All groups share one centre, and each spreads out both ways along 10 directions, with some noise.
In the rows, zero is written as 128.
Known rows, each followed by its group:
[130 150 106 175  86 148 146 138 125 131 127  99 114 130 126 146 114 108
 161]
C
[106 137 113 120 130 162 109 155 103 163 191 108 109 108 128 116 120 131
 153]
Q
[151 125 123 125 148 157  91 154 149 167 107 162  93  99 127 145 152 150
 143]
U
[172 124 111 130  98 131 140 161 106 130 145 103 122 121 137 129 129 104
 124]
Y
[122 104 117 107 149 106 127  87 116 149 154 179  86 124  98 101 116 165
 104]
C
[106 113 148 139 113 115 141 121 102 138 138  93 159 111 139 145 115 119
 123]
U
[126 146 100 140 108  79 131  98  89  95 131 160 141 111 103 115 116 122
 134]
F
[106  74 117 135 145 152 136  98 141 141 115 140  82 138 110 113 147 166
 118]
C
[125 101  79 142  43 131 149 128 107  82 109 102 141  84 145 158 147 132
  92]
Y
[ 90 110 142 124 152 140 130 113 120 132 135 113 120 130 110 113 165 124
 125]
F
[149 102 157 124  94 143 118 156  96 142 161 135 118 106 138 155 137 154
 142]
Q
[115 126  87 108 120 154 143  91  75 144 184 156  46 142 131 111 187 163
 173]
U
[132 135  89 111 133 154 139 128 139 132 150 161  78 109 125 127 132 131
 106]
F
[109 129 121 147 128 151 118 147 113 111 162 100 125 131 115 132 115 110
 166]
Q
[146 100 135 123 103 125 117 134 121 118 143 111  95 134  87 140 138 121
 117]
Y
[116 123 181  99 115 133 130 104 105 147 168 124 103 132 143 196 151 141
 141]
F
[143 150  98 131 131 122 126 144 119 110 142 126 120 128  95  92 135  92
 128]
F
[141 113 159 152  85 130 126 149 110 165 120 107 150 110 152 157 120 145
 145]
Q
[103  47 127 167 127 175 150 110 152 123  87 112  95 126 132 155 142 160
 128]
C
[ 92 153  74 149  89 156 151 110 138 156 112 125  95  84 129 140 159 129
 105]
U
[142 135 132 129  66  96 111 134 129 154 107 126 151  99 121 145 108 146
  90]
Y
[133 158  91 158 100  99 152  88 110 138 152 157  95 125 104 134  70 127
 138]
C
[122 102 127 112 109 127 127 111  98 134 171 157  77 112  87 118 150 148
 108]
Q
[168  98 156  95  95 119 108 139 106 152 143 127 114 141 141 140 148 163
 127]
Q
[166 127  96 125  91 122 140 108 121 120 129 137  92 123 161 199 107 139
 136]
C
[145 104 158 139 127 101 116 152 136 121 121 125 173 111 115 131  71 123
  98]
U
[156  83 110 142 113 150  71 163 111 149 145 126 107  91 149 188  74 176
 181]
U
[112 143 113 132 123 163 153 127 151 126 147 133  78 100 108 171 133  96
  98]
F
[ 92 107 138 180 144 161 154 123 130 149 133 121  99 125  93 113 132 117
 147]
C
[113  91 101 147 127 160 145 102 139 100 138 146  71 159  99 106 127 156
 142]
C
[119 138  94 134 129 140 126 114 121 110 129 137 102 121 129 141 143 127
 153]
U
[134 133 139 139 114 105 119 128  83 158 147 132 123 105 108 129 141 121
 147]
F
[ 97  97 127 174 135 142 150 119 116 130 110 105 130 111 116 122 141 116
 141]
Y
[149 174 114 104 125 147 112 165 118 121 168 117 107 149 115 102 165  94
 154]
C
[141 108 118 130 106  93 109 131 131 119 107 113 180 123 150 127  69 155
 114]
Q
[122 138 140 122 123 107 112 111 121 146 151 173 126 121 123 131  85 168
 133]
Y
[116 143 119 138 138 156 138 126 132 121 148 141 103 136 130 135 128 128
 153]
Y
[161 105  86 118 152 125 165 124  84 131 159 137  98 118 143  98 141 110
 128]
Y
[115 132 130 104 141  89  96 101 111 124 138 175 133 123  96  96 127 157
 121]
Y
[158 120 129 136 124 120 118 141 130  94 144 117 117 170  94 105 105 114
 147]
F
[ 75  97 161  72 178 132 131  69 117 145 147 142 109 150 149 127 184 168
 123]
F
[130 105 142 143 126 103 115 116  90 106 139 124 130 152  96 104 137 132
 169]
F
[139 144 147 162 141 150 136 151 122 148 126 123 137 118 161 169 115 113
 183]
Q
[113 142 106 155 101 111 124  96 124 114 103 129 125 104 127 187 116 128
 150]
U
[113 112 124 140 146 132 135  79 131 162 122 127  61 170  91 114 157 141
 156]
C
[147 132 113 113 172 113 116 116 159 119 128 161  87 135  86 129 107 108
 105]
U
[167 123 148 148  68 135 156 136 138 154 112 134  81 127  93 141 168 115
  91]
Q
[134 109 128 126 145 134 103 153 135 133 126 101 154 129 152 130  94 138
 142]
Q
[153 134 119 105 136 144 102 168 145 147 124 159 125  95 137 121 135 141
 104]
U
[167 138 107  78 116 104 112 144 113  47 167 166 133 131 123 126 113 123
 107]
C
[ 68 106  94 149 177 171 155  97 123  96 147 155  93 122 120 106 144 137
 150]
Y
[125  95 154 133 145 134 124 129 127 215 121 128 112 102 130 131 127 153
 114]
Q
[ 84 146 143 167 163 153 147 103 150 178 105 131 108 126 125 138 143 123
 155]
Y
[109 129 104 130 136 101 126  90 110 110 147 143 115 136  98 111 103 131
 133]
Q
[138 120 147 141 170 130 115 138 164 133 118 105 111 133  92 159  99  85
 124]
U
[124 164 116 171 141  91 164  90 123 130  97 147 152 129 134 121  96 106
 148]
Y
[105 172  96 132 127 118 130 119 108 155 139 140 125 115 113  80 147 121
 134]
C
[143  70 153 163  94 122 123 149 133  43 111 114 160 133 104 158  90 127
 125]
Q
[123 142 128 161  92 173 141 171  97 135 175 123 124 106 139 132 126 128
 170]
C
[113 102 121 149 127 127 140 112 133 135 152 159 112 109 111 130  53 159
 109]
Y
[116  89 125 116 156 177 131 140 166 137 137 119  87 145 120 109 133 140
 108]
F
[146 169 124 145 100  98 132 128  93 135 138 131 132 105 114 148 130  94
 145]
F
[138 126  88 149 106 136 130 122  94 116 121 165 121 109 152 120 143 163
 170]
F
[146 124 127 125 162 133 118 134 135 113 114 180 111 138 109  86 160 141
 140]
U
[130 100 107 149 104 124 133 143 129 129 123 150 139 100 106  85  91 155
  89]
U

New rows, each followed by its group:
[155 138  88  84 208 108  80 120 162 111 110 203 104 104 122 135 105 135
 110]
U
[ 92 151 115 152 136 126 147 102  92 160 123 143 110  77 114 139 181 104
 141]
F
[130 140 131 129 118 166 120 155 132 123 172 138 108 131 137 141 105 145
 154]
Y
[119  99 148 137  67 120 108 144  70 138 177 121 143  95 127 153 101 167
 144]
Q
[110 102  75 169 124 146 136 103 106  94 138 129  89 135 111 123 122 141
 180]
U
[116 156 116 143 132  96 142  91 105 134 125 174 150 116 151 124  95 153
 148]
Y
[129 124  98 133 134 137 144 118 102  51 150 128 106 152 110 114 158 101
 162]
Y
[132 102 124 134 158 127 144 111 146  92 119 140 101 130 103 149 125 105
 111]
C
[150 145  78 109 107 177 118 157 136 140 164 139  57 117 126 132 146 133
 129]
U
[141 163 101 144 118 138 142 142 141 117 119 119 126 124 127 131 126  94
 128]
F
[111 140 112 136 161 133 137 100 140 103 108 122  97 163  95 106 177  95
 148]
C
[129  93 158 150 145 143 136 125 132 139 156 133  65 136  63 140 128 109
 129]
Q
[139 113 109 129 114 152 133 141 128  89 166 149  94 141 107 114 109 140
 127]
C
[100 109 133 156 166 112 141  96 118 149 109 136 126 121  99 102 136 120
 133]
Y
[120 106 133 120 113  75 106 108 122 111 105 134 165 121  98 102 113 148
  91]
C
[107 103 155 129 110  87 119  92  68 126 143 139 147 121 122 137 140 161
 154]
F
[118 104 115 121 139 119 131 124 109 132 141 143 137 107 129 101 114 144
 107]
U
[124 134 142 134 116  95 119 119 104 185 138 129 134 105 110 120 114 137
 120]
C
[106 142 124 115 146 117 140  93 111 150 150 152  90 106 103 143 155 111
 113]
F
[120 161 163 136  78  78 165  53 108 139 133 157  87 156  76 148 157 124
 115]
U
[117 107 138 131  91 128 138 128  87 143 176  82 130 116 141 158 105 127
 135]
U
[115  69 157 142 111 131 119 132 125 134  92  88 147 130 122 126 160 145
 121]
Q
[112 121 124 158 105 107 132 107 169 150  96 135 122 107  81 137  74 130
  73]
Y
[147 158 108 113 147 171 123 166 127 112 137 121 130 137 183 134 164 115
 178]
Q
[126 143 137 121  95 113 139 117 120 142 135 133 127 114 123 138 132 126
  99]
U
[112  93 136 118 129 165 122 157 133 188 167 124  81  79  96 131 130 132
  79]
F
[176 146 119 118 109 162 134 153 146 131 143 132  90 152 159 162 117 132
 153]
F
[148 118 134 194 123 113 170 128 144 157 111 106 128 124 107 139  46  93
 116]
Y
[114 106 134 128 103  96 117  95 102 137 115 114 143 134 125 121 137 157
 130]
Q
[105 107  62 130 153 143 138 118 112  97 144 143 115 114 131  83 120 138
 130]
U
[123 113 146 150 144 165 138 152 144 202 131 107 100 112 122 129 128 122
 124]
Y
[103 151 115 157 114 128 167  94 166 141 123  97  78 133  65 149 116  71
  84]
U
[125 111 137 157 129 162 123 167 125 124 140 116 141 100 138 150 104 123
 149]
Q
[146 125 141 137 112 141 116 166 134  56 160 113 122 175  76 103 119 102
 145]
C
[110 132 113 131 155 154 139 122 129 155 138 134  89 126 112 103 163 120
 136]
C
[132  92 165 127 137 116 108 116 121 158 114  92 134 155 130 136 133 144
 152]
Q
[125 116 109  93 156 111 113  99 141 144 103 136 107 132 114 103 164 135
  93]
C
[123 119 116 132 141 114 143  92 134 151 138 165  78 106  91 143 105 128
  99]
F
[131 118 125 168 110 161 125 159  91 157 138 120 104  97 116 130 170 123
 177]
F
[163 146 145 103 112 101 120 108 114 161 144 143  90 146 120 154 140 133
 135]
Y
[ 94 157 115 124 106  87 149  69  84 116 140 169 132  80 127 165 143 128
 116]
F
[140 116 150 145  81 111 146 107 109 138 117 136 106 131 106 143 158 135
 124]
Q
[106 109 119 127 141 146 119 132 139  86 140 135 111 165  70  48 150 137
 123]
C
[123 103 109 133  76 153 155 117  94 114 150 127 107 105 166 176 139 156
 140]
Y
[109 134  83 120 190 139 117 123 127  90  99 165 143 107 152 104 163 128
 150]
U
[134 124 129 133 119 136 130 124 113 142 157 134  93 135 112 132 126 135
 148]
C
[104 120 115 130 119 141 143 111 103 156 169 159  72  96  82 113 153 135
 107]
Q
[113 184 107 150 107 114 133 103 162  91 102 150 134 139 110 140 101 115
 130]
Y
[115 139 132 144  98 135 133 142  80 180 161 138 139  79 151 134 123 149
 147]
C
[146  83 167 117 144 121 106 137 134 252 106 112 134 107 160 131 115 176
 106]
Q
[120  92 148 156 114 126 141 137 116 142 145  97 134 127 104 120  96 122
 120]
U
[ 80 127 100 151 156 125 175  69 118 112 120 139 100 143  93  82 165 108
 126]
U
[144 126 157 164  92 111 154 104 119 138 126 146  88 133  82 156 132 116
 129]
Q
[118  97  71 139 114 153 146  84 150 126 112 142  61 151 120 112 128 170
 124]
C
[143 145 139 139 105 133 139 127 123 171 126 120 104 133 124 137 149 121
 138]
Q
[140 137 108 111  96 103 126 120 126 118 156 129 120 111 117 160  77 123
  90]
U
[120  94 133 194 118 114 121 148 117 125 112  94 146 119  57  86 107 102
 135]
F
[103 177  82 160 123 141 164 108 130  96 110 132 116 128 116 111 163  87
 144]
Q
[140  84 142 111 142 135 128 136 122  90 153 157 113 119 119 140 122 140
 109]
C
[129 118 127 106 112  82 131  70  93 149 149 170  92 130  99 119 134 162
 112]
Q
[105 138  73 132 113 143 134 129 134 103 106 132 138 107 136  94 146 132
 109]
C
[112 109 139 161 110 134 126 136 136 132 109  76 139 138 107 124 129 114
 136]
Q
[115  98 100 143 115 141 129 107 148 129 121 129  90 153  90  87 119 155
 114]
C
[106  91 107 126 120 149 135 127 117  63 122 148 123 107 114 114 174 137
 110]
Q
[119 122 113 135 111  98 142 107 114 103 141 129 139 121 113 129  89 124
 106]
U
[103 211  52 158  75  72 163  63 119 111 109 135 133 138  97  91 104 100
 116]
Q
[107 140 119 140  75 135 184 103 116 126 187  70  80 153  84 139 113  78
 104]
U
[ 59 142 134 160 180 177 158  88 133 165 111 136  96 128 144 139 191 128
 180]
Y
[168 122 102 158  89 101 109 152  76 155 124 150 148  94 134  97 112 159
 160]
F
[145 147 124 177  81 122 144 149 140 122 107 105 152 121 125 148  83 108
 129]
Q
[115 101 161 129 136 159 109 150 116 198 139  75 116 131 135 130 161 136
 155]
Q
[102 146  88 117 194 108 139  76 168 137  82 196  98 103  91  93 148 119
  71]
U
[ 93 117 121 154 146 130 158 108  97  79 128 110 153 145 129  96 154 107
 163]
U
[118  69 156 132 141 138  95 168  85 141 173 128 146 102 110  89 114 161
 143]
Y
[184 143 129 101 107 131 109 179 114 143 175 132 115 130 134 123 109 129
 131]
Y
[121 150 103 193  88 119 143 138 110 100 104 115 152  95 104 133 124  89
 148]
F
